The same things were measured in two ways. Each way mixes the same 10 hidden numbers, adds some noise and spreads widely along 5 directions of its own, which tell nothing about the thing.
Some things both ways: the first way, then the second way.
[-2.55  2.14 -1.39 -2.98  0.16  1.69 -0.55  1.53 -4.22 -0.05  1.14 -0.77
  0.99  2.44 -1.27 -0.21]
[ 2.04  0.84 -0.06 -1.12 -0.59 -0.96 -0.19 -1.53  1.86  0.92  1.82 -0.08
 -0.20  0.53 -0.40 -0.72  0.06  0.57 -0.52 -0.13 -0.43 -0.58  0.57]

[-1.55  1.93  0.77 -0.29  1.88 -0.28  2.09  1.11 -0.68 -2.58  1.23  2.24
 -2.41 -1.95 -2.66  0.70]
[ 2.29  1.94 -0.01  1.45  1.66 -1.74 -0.59  0.45  2.15  2.33  1.58 -0.38
 -0.47  0.48 -0.37 -1.66  1.09 -0.06 -0.10  0.82 -0.41 -0.06 -2.04]

[-0.58 -0.22 -0.42 -2.07  0.86  2.11 -0.90  1.00  0.04  1.17 -0.67 -1.33
  2.79  0.52  0.12  0.02]
[-0.86  0.85  0.34 -0.75  0.56  0.35 -0.56 -0.08 -0.55 -0.80  0.11 -0.11
  0.49  0.58 -0.54  0.47  0.25 -0.04  0.52  0.04 -0.69  0.20 -0.69]

[-0.08  0.12 -3.37  1.80  3.54 -1.26 -3.77  1.13  1.91  2.50  1.15  0.72
 -2.76  1.16 -0.08  0.67]
[ 2.82 -0.75  2.23  1.52 -0.21 -2.90 -0.35  0.91  2.37  2.80  3.27 -0.35
 -0.31 -1.14  0.53  0.32 -0.10  1.95 -1.09 -0.16 -2.09  0.76  1.43]

[ 2.40 -2.84  1.57  1.15 -1.65 -1.23 -2.91 -0.40  2.19  2.42  0.31  0.79
  0.59  0.63  2.16  4.12]
[ 0.33 -2.54  1.36  1.68 -1.28 -0.36 -0.09  0.78 -0.65 -0.01 -0.14  0.54
 -0.09 -2.48 -0.10  2.07 -1.57  1.63 -0.29  0.58 -0.75  0.96  1.74]

[-0.46  1.45 -0.60 -3.84  1.48  3.08 -1.44 -1.76 -0.27 -1.08  1.36  0.63
  0.87 -0.78 -2.63  0.29]
[ 2.54  1.85  1.15  1.46  2.48 -1.02 -1.45  1.12  1.41  0.85  1.24  1.17
  1.32  1.28 -1.34 -0.83 -1.81  0.14 -2.23 -1.23 -2.84  1.13 -0.78]

[ 0.89 -0.92  1.93  0.33 -0.18 -0.89 -1.75 -0.93  3.47  0.94 -1.25  1.70
  2.40 -1.04 -0.36  1.52]
[-1.85 -0.21 -0.34 -1.26 -1.00  2.81 -0.07 -0.51 -1.75 -1.47 -3.07  0.15
  0.57  0.82 -0.72  0.61 -0.31 -0.35  1.33  0.19  0.61 -0.51 -0.34]

[-0.40  1.85 -1.97 -1.49  0.95 -0.08 -2.37  1.03 -1.56  1.14 -0.91  1.94
 -0.21 -0.08  0.31  2.47]
[ 0.30 -1.22  0.77 -0.70 -1.50  0.65 -0.09 -0.01 -0.34  0.21  0.52  0.73
 -0.18 -0.62 -0.08  1.09  0.59  0.38  0.94  0.44  0.36 -0.83  0.03]

[ 0.28  3.07 -2.43 -0.44  1.86  1.63  0.23  0.35 -0.15 -0.49  0.41  0.59
 -2.98 -2.29 -0.63  0.51]
[-0.57  0.23 -0.26  0.67  3.74 -1.00  0.91 -3.00 -1.34 -2.14 -0.60 -0.41
  2.76  2.97  0.02  3.10 -0.53 -1.13 -2.34 -1.44 -0.73 -1.27 -1.91]

[ 1.39 -1.55 -0.40  1.76 -1.60 -1.53 -1.43  0.66  1.13  0.34 -0.75 -0.75
  0.88  1.49  1.64  0.47]
[-0.67  0.00 -1.00 -0.16  1.36  0.19 -0.76  0.85 -0.43 -1.42  0.22  0.99
 -0.37 -0.76 -1.17 -0.67 -1.13  0.25 -0.45 -0.18 -0.52  0.79  0.62]

[ 3.88 -2.18 -1.25  3.18  0.73  0.32  0.95  0.14  2.98  0.58 -0.75 -1.95
 -0.85  0.35  2.81 -2.72]
[-1.22  2.02 -1.68 -0.52  0.45  1.70  0.47  0.76 -1.09 -0.59 -0.34 -1.53
  0.11  0.72 -0.14  0.57  2.00 -0.86  1.28 -0.60 -0.48  1.69 -0.85]

[ 1.22 -1.04 -1.61  1.27 -1.13 -1.10 -0.05 -0.11  1.98 -0.45  0.44 -0.60
 -1.42  1.07  0.05 -0.34]
[ 0.57  0.31 -2.04  0.35  0.23  0.70 -0.89  1.37  0.82  0.34 -1.50 -0.82
  0.69  1.79 -2.96 -1.16  0.58  0.84 -0.39 -1.79 -0.43 -0.68  0.24]

[ 0.85 -2.01  0.20 -0.30  0.71  0.95 -1.10 -0.39  1.70  2.56 -1.34 -0.45
  1.57 -0.24  0.93  0.74]
[ 1.04 -0.02  1.21  0.98 -0.92 -0.33 -0.34  1.58  0.33  1.68 -0.02  0.16
 -0.45 -0.46  0.02 -0.12  0.54  0.01  0.85  1.24  0.03  0.55 -1.19]

[ 0.98 -0.96 -1.24  0.57  0.12  0.66  0.70 -1.27  1.14  1.53 -0.56 -0.29
  0.32 -0.72  0.96 -1.68]
[ 0.20  2.38 -2.46  0.46  2.57  0.26  1.26  0.15 -0.08  0.71 -0.37 -0.44
  0.58  3.79  1.20 -0.37  0.03 -1.43 -1.74 -0.26 -0.20  0.88 -2.88]

[-1.57  2.86 -0.78  0.19  2.99 -1.97 -2.21  0.11  0.46 -0.64 -0.93  2.79
 -0.56 -2.40 -0.87 -0.35]
[ 0.33  0.89  0.79 -0.07  0.78  0.69 -0.51 -0.40 -0.19  0.08 -0.74  1.56
 -0.25  0.84  0.46 -1.76  0.81 -1.77  0.39  0.01 -0.46 -0.23 -1.43]

[-0.91 -1.13 -1.48 -0.23 -1.66 -2.12 -0.68 -0.34  1.56  1.44 -1.89  1.13
 -0.37 -0.18  0.04  2.40]
[-0.45 -1.94 -0.53 -0.76 -1.61 -1.06  0.72  2.55  0.36  1.58  0.32 -1.49
 -0.32 -0.18  0.53 -0.36  1.25  0.68  0.32 -0.08  2.54 -1.96  1.08]

[ 2.53 -1.95  1.16  0.25 -1.25  1.24  2.75  1.07  1.42 -0.12 -1.21 -1.11
  1.86  2.55  1.13 -1.10]
[ 1.47 -0.60 -1.55 -0.63  1.20  0.93 -0.34  0.69  0.66 -0.89  0.35  0.82
 -2.00 -2.50 -3.46  0.79 -0.29 -0.30  0.99 -0.79 -0.74  3.79  2.78]

[ 0.45  0.34 -0.05  2.75  1.46 -1.20 -0.91  1.83  0.99  0.05  0.29 -0.45
 -0.65  2.39 -0.23 -1.36]
[ 1.93  0.95  0.17  0.60  0.80  0.34 -0.73 -0.43  2.20  1.89  1.72  0.48
 -1.36 -0.85 -0.31 -1.50 -0.38  1.24  0.32  0.38 -1.61  0.96  0.57]

[ 2.79  0.29 -0.46  0.53 -0.20  3.45  4.34 -0.44  0.27 -0.68  1.34 -0.65
 -0.49 -1.41  0.51 -2.59]
[ 0.35 -0.72  0.21  0.06  2.57 -1.73  0.53 -1.98 -0.62 -2.03  1.15 -0.02
  1.39 -0.19 -0.30  2.33 -0.79 -0.72 -2.06 -1.65 -0.62 -0.33  1.14]

[ 0.77 -4.20  0.84  1.01 -0.60 -1.81 -1.01 -0.83  2.91  0.07  2.00 -0.04
  0.06  1.82 -0.33  0.56]
[-0.98 -0.92  1.28  0.09 -2.65 -1.59 -0.95  1.52 -0.45  0.06 -1.00 -0.65
  1.56  2.07 -0.76  0.80 -0.88  2.42 -0.99  0.00 -1.68 -0.21  0.01]

[ 1.88 -0.87 -0.77  3.49  0.94 -1.31  1.05 -2.69  2.02 -0.97 -1.70 -2.31
 -4.07  1.48  0.44 -5.14]
[ 0.57  2.49 -1.56 -0.67 -0.54  1.54  1.83 -0.13  0.11  1.37 -1.98 -1.50
 -0.72  1.89  1.21 -0.56  0.77 -2.21  0.80  0.69  0.93  2.27 -1.29]

[ 2.76 -1.50  3.79  0.12 -1.51  3.07  5.43 -0.24  0.66 -0.91  0.48 -0.41
  3.43  0.17  0.28 -2.89]
[-2.23  1.72 -1.99 -2.83 -0.92  3.16  1.31 -2.21 -1.45 -1.55 -0.83 -1.56
  0.11  0.99  0.72  1.39  0.64 -0.51  1.79  0.41  0.97  0.30 -0.26]

[ 0.45 -3.24  1.65  1.60  1.63  0.33  0.35 -0.40  3.08  1.56  2.71 -0.34
  2.83 -0.34 -0.11 -2.37]
[-0.07  1.17 -0.86 -0.12  0.32  0.12 -1.04 -0.65  0.03 -1.69 -1.92  0.54
 -0.29  0.35 -2.40 -1.00 -1.49  0.25 -0.37  0.09 -1.85  2.42  0.59]

[ 2.27 -1.89  1.83  0.68 -0.73  0.23  2.43 -0.04  1.82 -1.31  1.55  1.35
  2.44 -1.97  0.64 -0.91]
[-0.75 -0.45  0.92 -0.59 -0.52 -0.62 -1.46  1.06 -0.85 -1.68  0.73  0.46
  0.22 -1.48 -1.16 -0.60  0.86  0.07  0.37 -1.11 -0.82 -0.27  1.47]

[ 0.16  0.10 -0.87  2.19  0.35 -1.35 -2.01 -0.64  1.79  0.66 -0.77 -0.47
 -2.48  0.08 -0.34  0.59]
[-1.73 -0.46 -0.06  0.50 -0.14  1.21  0.25 -0.65 -0.95  0.01 -2.36 -0.60
  1.34  1.88  0.68  0.71 -1.18  1.16 -0.19  0.89  0.66 -2.10 -1.66]

Other things, the second way, with their names:
z606: [ 0.62 -1.36  1.94  1.85  1.46 -2.04 -0.88  1.17  0.71  1.10  2.21  0.42
  0.55 -0.63  0.89 -0.65  0.54  1.06 -1.36 -1.46 -1.92 -1.28  0.94]
z166: [-1.67 -1.36 -0.26 -0.28 -0.84  3.63 -0.56  0.49 -0.56  0.56 -1.40  0.08
 -1.00 -0.97 -0.93  0.68  0.74  1.81  3.20  1.23  0.65 -0.99 -0.30]
z767: [ 0.31  0.74  0.45  0.54 -0.11  0.63  0.08  1.48 -0.35  0.84 -0.14 -0.21
  0.22 -0.21  0.85 -0.52  0.44 -0.84  0.24 -0.06  0.12  0.24 -0.58]
z708: [ 1.35  1.23 -1.56 -1.11  1.33 -1.05  2.74 -0.47  0.78  1.47  0.98 -2.01
 -1.15  0.64  1.28  1.55  1.64 -2.48  0.38  0.75  2.25  1.97 -0.82]
z581: [-2.87 -1.75  0.01 -1.93 -3.28  1.98  0.26 -1.07 -2.33 -2.35 -1.73 -0.33
 -0.34 -2.28  0.60  0.63  0.38  0.34  2.03  0.76  1.83 -1.58  1.96]
z286: [ 1.43 -1.61  1.05  0.13  2.40 -2.79 -0.83 -1.29  0.33 -1.67  0.38  2.32
  0.59  0.04 -2.00  0.87 -2.24 -0.57 -2.20 -0.04 -0.10 -0.71 -0.03]
z585: [-0.13 -1.68  0.37 -1.15 -2.25  0.51  0.39  0.38  0.09  0.58  0.73 -0.42
 -1.20 -1.97  0.10  1.20  0.28  1.21  1.56  0.81  0.69  0.42  1.97]
z224: [ 1.16 -1.91  2.00  0.57 -0.91 -2.12  0.01  0.67  0.15  0.46  0.94  1.70
 -0.14 -0.50  1.24  0.18 -1.75  0.43 -2.00 -0.11 -1.63  1.16  1.69]
z985: [-0.44 -0.79  0.86 -1.50 -0.41 -0.22  0.57 -0.18 -1.10 -0.96  0.69  0.99
 -1.07 -1.76  1.25  0.12  0.73 -1.91  0.79  0.42  1.07  0.41  0.81]
z402: [-1.37 -0.02 -0.41 -0.44 -0.15 -0.85  1.04  0.99 -0.78  0.19  0.86 -1.85
  0.49  0.51  1.69  0.81  1.43 -0.10 -0.09 -0.27  0.75 -0.55 -0.09]
z700: [-2.22  0.60 -0.44 -1.17  0.07  0.82 -0.61 -1.25 -0.69 -1.07 -0.20 -0.51
  0.72  1.04  0.36 -0.71  0.52  0.91  0.64  0.32  0.18 -2.49 -0.98]
z221: [-0.37  0.06 -0.06 -0.06 -0.31  1.48  0.57 -1.50 -1.19 -1.13 -1.24 -0.89
  0.53 -0.53 -0.86  2.86  0.64 -0.42  1.33  0.15  0.17  0.65 -0.27]
z436: [ 0.04 -0.03  1.28 -0.49  0.45 -0.72 -1.26 -0.31 -0.81 -1.63 -1.22  1.53
  1.69  2.37 -1.79  0.53 -0.67 -0.68 -1.10 -0.68 -1.30 -0.45 -1.36]
z319: [ 0.85 -0.72 -0.83 -1.33  0.08  0.23  0.12 -1.69  0.55 -1.19 -0.05 -0.77
 -0.82 -2.59 -2.51  1.38 -0.05 -0.08  1.39  0.17  1.66  0.00  2.16]
z951: [ 0.37  0.16 -0.63  2.14  3.47 -1.12  1.16  1.01  0.98  2.60  0.62 -0.39
  0.20  2.73  2.36 -0.47 -0.24  0.22 -2.11 -0.11 -0.57 -0.22 -2.02]
z890: [ 0.05 -0.66  0.58  1.66  0.35  0.24 -0.17  1.08  0.10  1.08 -0.35 -0.04
 -0.36 -1.19  0.62 -0.17 -0.77  0.98  0.13  0.75 -0.31  0.27  0.27]
z379: [-1.58 -3.52  1.53  1.33 -1.81  0.35 -0.99  2.53 -1.30  0.35 -2.40  1.18
 -0.16 -0.39 -0.10 -0.58  0.70  1.11  0.65 -0.20 -0.42 -1.27  0.65]
z473: [ 1.26  0.49 -0.95  0.25 -1.66  1.41 -0.60 -0.28  0.83  0.93 -1.18 -0.20
  0.40  1.43 -1.71 -0.31 -0.04  1.45  0.26 -0.11 -0.73 -0.47 -0.41]
z328: [ 0.76 -0.49 -0.11  0.61 -0.88  0.42 -0.38  1.16  0.53  1.44 -0.39  0.44
 -0.22  0.87 -0.42 -0.49  0.01  0.96  0.03  0.37 -0.47 -0.14 -0.64]
z719: [ 0.38 -1.07  0.16 -0.50 -1.73 -0.83  0.30  0.11 -0.21 -0.07 -0.79 -0.11
 -0.83 -0.88 -0.49  0.18  1.11 -0.74  0.83  0.58  1.02  0.19  0.66]
z875: [-2.01  0.47  0.33 -1.25  0.92 -1.13  1.83 -0.27 -1.84 -1.00  0.92 -0.77
 -0.17 -0.58  3.83  0.28  0.63 -2.54 -0.23  0.67  1.77  0.03 -0.26]
z509: [-0.52 -1.72  0.65  1.73 -0.20  0.47 -1.02  1.25  0.40  1.15 -0.19 -0.09
  0.05 -0.81 -1.11  0.98 -0.87  3.34  0.71  1.23 -0.56 -1.00 -0.36]
z337: [ 0.00 -1.98 -1.51  1.58 -0.71 -1.28  0.03  0.65  0.81  0.80 -1.00 -1.01
 -0.51 -0.69 -0.28 -1.69  0.26  1.65 -0.82 -0.32  1.04 -1.94  1.59]
z504: [ 1.12 -0.38  0.36  1.06 -1.05 -0.15 -0.27  0.79  1.46  2.30  0.82 -0.06
 -1.27 -1.22  0.60 -1.43  0.12  1.58  0.61  1.08 -0.27 -0.09  0.58]
z97: [-0.66 -2.48  1.96  0.47 -0.92 -0.48 -1.87  0.44 -1.15 -1.76 -1.41  1.37
  1.32 -0.73 -2.07  0.71 -0.88  1.11 -0.27 -0.72 -0.80 -1.80  1.01]
z996: [-1.10 -3.54  0.05  0.55  1.27 -0.98  0.08  0.33 -0.18 -0.54 -0.58  0.60
 -1.18 -1.79 -0.81  1.12 -0.90  1.24  0.08  0.46  0.53 -0.07  1.94]
z537: [-0.26 -0.08  0.14 -0.19  0.77 -0.23 -0.29 -0.96 -0.64 -0.92 -0.45  0.89
  1.39  2.80 -0.84  1.70 -0.80  0.46 -1.23 -0.23 -1.47 -0.14 -1.66]
z17: [ 0.05 -0.28  0.28  1.06 -0.54  0.20 -1.19  2.07 -0.44  0.24 -1.88  1.73
 -0.16  1.22 -1.66 -0.39 -0.40  0.20  0.24  1.40 -0.54  0.86 -2.42]
z339: [-0.14  0.69  0.92  0.61 -0.71  0.38 -0.39 -0.49 -0.48  0.05 -1.35  0.20
  0.85  1.09  0.42 -0.07 -0.55  0.16 -0.15  0.64 -0.88 -0.31 -1.33]
z796: [-1.17  0.47 -0.58 -0.69  0.33 -1.68  0.12 -0.18 -0.94 -1.83 -0.37 -1.78
  1.06  0.25 -1.06  0.99  0.98 -0.69 -0.08 -0.35  0.94 -0.61 -0.18]
z128: [ 1.15 -0.75 -0.60  0.51  1.35  0.54 -0.51 -0.11  0.22 -1.02 -1.73  1.12
  0.34 -0.06 -3.08  1.42 -2.70  0.30 -0.79 -0.04 -0.26  1.21  0.39]
z934: [ 1.79  2.55 -0.83  0.41  1.97 -1.17 -0.29 -1.25  1.25  0.24  0.42 -0.80
  0.68  1.66 -1.80  0.06  0.62 -0.63 -0.40  0.18 -0.45  0.22 -2.24]
z812: [-1.46  1.03  0.25 -0.23 -0.73  1.07  0.39  0.23 -1.01  0.79  0.22 -0.41
  0.55  1.93  2.25  0.26  0.95  0.38  0.49  0.93 -0.51 -0.61 -2.34]
z643: [ 0.57 -0.23 -0.47  0.12 -0.89 -1.03 -0.28  1.61  0.55  0.67  0.51  0.55
 -0.47 -0.19  0.58 -2.14 -0.86  0.49 -1.33 -0.16 -0.08  0.02  1.08]

Some of these things the first way, each followed by its name:
[ 0.16  1.33 -0.94  1.17  2.56  0.85  1.10  2.02  0.92  0.89 -1.91  0.24
 -0.93 -0.28  0.03 -0.52]  z166
[-2.29  2.24 -1.91 -2.05  1.73  0.70 -3.40 -0.63 -2.94  0.17  0.38 -1.10
 -1.62  0.09 -0.42  0.27]  z339
[ 1.92 -0.67 -0.26  2.94  1.43 -0.58  1.61  0.56  3.23  0.05  1.20  1.16
 -0.50 -2.07  0.68 -1.65]  z606
[ 1.66 -1.54  2.08  0.32 -0.05  1.06  2.99 -0.59  1.50  1.11 -1.11  1.46
  3.91 -2.37  1.51 -1.92]  z985
[ 2.19 -0.59  0.62  0.89  0.36  3.94  5.83  0.36  0.90  0.16  0.79 -0.74
  0.15 -0.94 -0.62 -2.91]  z319
[ 0.30 -1.50  1.11  1.83  0.07 -3.06  0.55 -0.30  2.68 -0.01 -0.80  1.79
 -0.27 -2.04  1.04  0.38]  z379
[-1.07  1.50 -0.57 -0.54 -1.50 -0.43 -1.01  0.24 -3.89 -0.06 -0.25 -1.24
 -0.34  0.40  1.76  0.51]  z581
[-1.91  0.95 -0.53 -1.29  1.48 -1.93 -2.75 -1.60 -1.06  0.05  1.71  3.23
 -0.88 -0.97 -0.82  1.45]  z224
[-0.96  0.23 -1.69 -0.34  2.30 -1.38 -1.48 -0.27 -0.13 -0.17 -0.33  1.88
 -2.36 -1.25 -0.56  1.12]  z17
[-0.47  0.06  1.82  0.54  0.40  0.05  2.10  1.43  0.91 -0.57  1.49  1.76
  2.23 -1.99 -0.97 -0.12]  z700
[ 0.52 -1.01  2.44 -1.45 -0.80 -0.29 -0.03  0.93  1.36 -0.36  0.68  2.67
  2.68  0.17 -0.93  2.94]  z537
[ 0.74 -1.04  1.64  2.51 -1.45 -2.27  2.13 -0.10  2.74 -1.08 -2.09 -0.58
 -1.45  0.79 -0.04 -0.61]  z951
[-1.50 -0.17  0.60  1.37 -5.27 -2.73  2.34  0.73 -4.26 -2.64  0.40 -3.83
 -3.64  2.87  1.47 -0.18]  z337
[-0.27 -0.21 -0.13 -0.63  0.05 -0.35  0.82 -0.31  0.76 -0.06  0.44  1.56
 -0.53 -2.12  0.18  1.36]  z402
[ 0.21 -2.05  1.16  0.02 -1.25 -1.89 -2.00  0.59  3.33  0.87  0.52  1.73
  1.40 -1.69 -0.16  4.53]  z796
[-0.24  0.12 -0.47 -2.00  0.05 -0.23 -2.19  0.05  0.34 -0.86 -0.64  0.57
  1.30  0.57 -0.85  1.11]  z436
[ 0.48 -0.04 -0.94 -1.29  0.76  1.70 -1.05 -1.24  1.42  1.26 -0.16  0.81
 -0.32 -0.36 -1.32  1.43]  z128
